There are 4 ways to turn a row about zero (a turn may also mirror it). The second row of each pair is the first, turned, with some noise. The first 40 pairs use one turn. New pairs use 3 turns, one after the other, and a turn may come again.
Some pairs, each with its turns in order after it:
[  2  23   4  17 -21   9  11 -31  -7]
[  1   3  20 -35  25  -2   2   8  12]
tila

[ 32  31  -7 -31  22  31  19  34  11]
[ 34  45  20 -24 -39 -15   2   4  -6]
pur

[ 11  35   3  24 -33  16  26  -5 -12]
[ -7 -29  -6 -40 -17 -12  30   5 -16]
Goz

[-15 -22  21 -33  10   3  34  -8 -20]
[-27  17 -43   4   8  10  -4 -29   2]
Goz

[ 22 -26  10  35  19 -24 -23 -20  21]
[15 -8 35 29 14 42 18  8  6]
Goz

[-17  33  19   5   2 -12  -9 -29 -11]
[ 19 -31  -8 -18  24  -5 -24   6  10]
pur

[ 35  -7  -3  28   9 -28  -6 -27 -28]
[-15  -1  15  29 -10  24  46  19 -13]
Goz

[ -1  -4 -23  24  21  27  28 -14 -13]
[ 23  17  -4  35  14 -32   6 -11  -8]
pur

[ 22  26 -14 -30  19 -19  -4   3 -10]
[-14   6 -30   8  16 -23 -24  13  20]
moga

[-35  19  36 -28 -32   4 -18 -13  33]
[ 32 -45 -34  -1   8 -11 -28  -8  29]
Goz

[-25  23  16  30 -21  10  20 -33 -18]
[  8 -19 -31 -36 -21  17  32   8   8]
Goz

[-30 -23 -31 -26   7   7  -1  24 -16]
[  8   7 -20  36 -35  26  -4  -4 -12]
pur

[ 21 -35  -7  -3 -17  20  19 -19 -20]
[ 27  23   6 -21  26  29   2 -10   9]
moga

[ 29 -12  -7   6 -31  -4  13 -31   6]
[ 13   5  18 -34   5 -35   4   0 -17]
tila

[ -3  15 -35 -12 -12  31 -19 -35  -6]
[ 42  -9 -22  29  19   7  21  11  15]
moga

[-26 -18 -23  -9  16  18  28  10  10]
[ -1   7  12  30  20  21 -13  -5 -33]
moga

[-33   3 -14 -35 -25  26 -20 -23  31]
[ 48 -10 -37  -3   5 -12 -41   6 -11]
Goz

[-19   1   5 -24 -16   7  10  -6  13]
[ 17 -10  -4  -4 -11  20  16 -12  19]
pur

[  5  34   1  25 -16  34  23   5  36]
[-27 -43   6 -31  24  -5 -21 -13  17]
tila

[-14 -28  27   1 -31   0  12 -19 -10]
[-14 -22 -35  -9  20  28   1   7   3]
Goz

[ 32 -32  -8   1  34 -26  -1  21 -13]
[-17 -11  -2 -31  25  -5 -47 -20   4]
moga

[ 16   5  20 -34 -23  16  15  34  34]
[-30 -28 -25  13  14 -37 -26  15 -16]
tila

[-33 -32  11 -35  18 -13   0 -15  14]
[  5   1  23  53  -6 -10  21  13  -7]
tila

[ -4  28   3  22  35 -33 -34 -32 -29]
[ -5 -31 -11  -3  22 -29 -63  13  -6]
pur

[-28 -36   9   8  19 -30 -20 -29 -19]
[ 16  41  29  29 -11  11  32  -9   1]
tila

[-22  -2  21  -5  -8 -31  -1 -11  32]
[ -6  10 -16  -3 -43  -6   6  -9 -27]
moga

[ 20   9  13 -17  21  11  -3 -18  16]
[ 15  -8   3  20 -12   4  -2 -33 -11]
Goz

[ -1  28  27  18   3 -30   6  16  19]
[-51  11   8  -7 -13   3 -11   4  14]
tila

[-12  -7 -10  24 -13   5 -30 -17  27]
[ 31 -31  -2   7 -26   4  10 -14  -6]
moga

[-21 -18  12  14  14  -9  -7  14  30]
[ -8 -14  14   2 -22  -5  -8 -24 -31]
moga

[ 18 -16 -19 -31  16  33  33  -9 -19]
[ 39 -34 -26  -2   0 -19  27  17   6]
tila

[-22  15  -8   2 -23 -12  18  16   0]
[-25 -10   3 -10  10  20   5  13 -22]
tila

[-20 -22   4   1 -23  -4  22 -35  -9]
[  3  -2 -42  -8  16  24  16  10  -5]
Goz

[-31  14  14 -13   6  27 -29 -23 -21]
[25 13 10 24 36 22 -9 12 25]
tila

[  3  15  -8 -35   1 -35 -24 -33  30]
[ 14   9 -59  12 -28 -24 -10  -7  -1]
moga

[ 21  -2 -11  18  16 -29 -30   0  16]
[-38 -12  25  -3  -5 -16 -24   1  -9]
pur

[-21 -25 -13 -17 -31 -14  34 -32  13]
[ -4 -27 -25  15  -7   2  39 -32  27]
pur

[-12  21   2   3  19 -34  15  21 -11]
[-44  -5  -9  -3  -2  -5 -16  24 -12]
moga

[ 31 -17  18 -25   8  26 -19   7 -34]
[ -8  45 -17  -1  -3   5 -14  37  23]
pur

[ 32  12   4 -12  -6  -9  12 -17 -23]
[ -2   5 -24 -22  -4 -29   3  16  15]
pur

New pairs. What belongs after each?
[ 16   2 -11  27 -21 -22 -25  12 -35]
[ -5   2  30  -3  -7 -22   4 -26 -43]
tila moga pur

[  6  -3  27  -8 -13  36 -26 -13 -10]
[  2  20   5  16  -9  27 -13  32 -20]
Goz Goz pur

[ -3  12   6 -10 -30 -21   0  17  29]
[ -2  12  -3   1  18  25   2   2 -40]
tila moga moga

[-16 -36  14  17 -17  -5 -23 -22  18]
[ 12  35  -2   9  34  -1 -20  10  23]
Goz Goz tila

[-12  10  29 -23  -2  32 -34 -12  -9]
[ 12 -36  12  20  17  27  23   6  22]
pur moga Goz

[ 31 -14  -7 -17  11 -13  15 -23 -22]
[  5 -16   3  40 -28  -9  14  -5  10]
tila moga moga

[ 20   7  -2  29  -1   1   8 -29  -7]
[27 21 23  8 10 15  2  9 -7]
pur pur tila

[-21  33 -15  13 -22   1 -14  20  13]
[-10  -4  -3  -9  -5 -17   8  48  19]
Goz tila Goz

[-19   4  10  13   0 -36 -30   2  19]
[-16  14  29  15  -8  10 -24 -29 -10]
tila pur Goz

[ 29 -14  -4  35  -1  -7  20 -14 -18]
[ 36  19  -9 -18  17   4 -17  -8 -20]
Goz moga pur

[-20 -27 -24 -28 -30  25  15  10  26]
[ -3  10  22 -14 -22   0 -25 -28  48]
moga tila pur

[-28  31  29  -6 -16 -10  -8  11  -9]
[  9 -13 -34 -27  17  28   0   0   3]
Goz pur Goz

[-9 -5  9 32 32 22 -2 18 15]
[ 21  15 -29 -37   3 -18   2   5  -3]
tila moga tila

[  7  33  19  30 -12 -30  25 -24  21]
[ 22 -28 -16  13 -27 -26 -39  19   6]
pur moga pur

[ 23  -4 -31 -10  31  23  10  14  15]
[  6  -8   2 -16 -28  26  43  -5  -9]
pur moga pur

[-30   0  -8  33 -28  -6  35  30   4]
[ 38  10 -11  -8 -24 -39  -6  18 -28]
tila Goz Goz

[ 21 -34  -2  -5  -1 -34  13  32 -14]
[-36  25  -1  26  -2 -24  28  14 -11]
pur pur pur

[ 13   5  -2   3 -12 -26 -32   8  29]
[ 32  -9 -23  -8   7  -7  27  19   8]
Goz tila Goz

[ 35  19  31  20  -5   7 -31   5  10]
[ 33  -4 -10   4  28  -6 -42  16   4]
pur pur tila

[ 12  21  16 -17 -27  24  -9  16   0]
[ 12  -3 -16 -19  22 -27  -4  24 -17]
Goz tila pur

[-14 -20  22 -17 -16 -35  32  16  16]
[ 18  -1  24 -33  12 -42   1  12  12]
Goz Goz pur

[-12   0 -34 -23 -19  14 -17  -5 -16]
[-24  12 -10  16  -9   3 -27 -24  24]
pur Goz Goz

[-14  23 -28  23   4 -29   1  -7  30]
[ 13 -35  26  16 -10  34   2 -15   3]
pur pur tila

[ -3  28  25 -19  28 -33  -4 -22  10]
[ -3   0  50   0 -16  25   9  29  -6]
pur Goz Goz

[  0 -28  21 -24  15 -15  14 -22  27]
[-19 -11 -11   3  -9  19 -32 -36  16]
moga pur moga

[ -5 -27 -28  26 -30  13   3  18  -5]
[-11 -19 -11  -5  -9  -3   4  14 -53]
Goz moga moga

[-23 -18   1 -36 -18  10 -12  27   1]
[  9  13  44 -17 -16 -22  -4  11   2]
pur moga moga

[ 24 -32 -26   9  19  -4  33 -35  33]
[ 12 -54  34  23  -6   9  22  23 -20]
tila pur tila

[  5 -16  -7  34  18  20 -20  18 -15]
[21  2 27 31 28 -8 -8  7 12]
moga Goz pur

[-12   4  33 -22   1   8 -30   8 -18]
[  8  46  -2   6   9  -2 -24   0  -8]
pur Goz tila

[ 29  30  36   6 -12 -14 -20   3 -22]
[ -6  -3 -22 -27 -42  -5 -25  -7  23]
tila Goz moga

[ 17 -25 -26 -32  30  22  -8   4  -5]
[ -6   9 -34  33  -3 -24  34   1   1]
pur pur tila

[ 34 -30 -22  33  26 -24  -9   3  -3]
[ -5  28   4   7 -15  27 -47 -22 -17]
tila pur moga

[ 33  32 -13 -33 -18  -3  14 -30  29]
[-42 -11  44   3   1  34  29   5  -4]
moga moga pur

[ 32  31  -2 -11 -23  30  25  18  10]
[ 10 -21  -3  -7   0 -13   0  56 -29]
pur pur tila

[ 14 -18  25  36  10   9  -1  17 -20]
[16 14 40 15 -5 11 27  1  1]
pur tila pur

[ -3  -1  16  12  18 -13  -8 -27  25]
[-11  25   6 -22   8  -2   9  17  25]
moga Goz Goz

[-24  -4  29  15   9  10  25 -20 -14]
[  8  11  13 -23  -4  -2  17  38  20]
pur Goz moga

[  8  -1  24  14   9 -35  -9 -15   8]
[-9 -9 33 23 15  6  2 15 16]
pur pur pur

[  6 -10 -29  28  18 -18 -31 -22  13]
[ 17  -3   8 -19  26  42  -3 -29  -2]
tila Goz moga

[-28  -4  29  17  22 -20   6  25 -26]
[ 18 -21 -22 -24  -9 -32 -31 -16   7]
pur tila tila

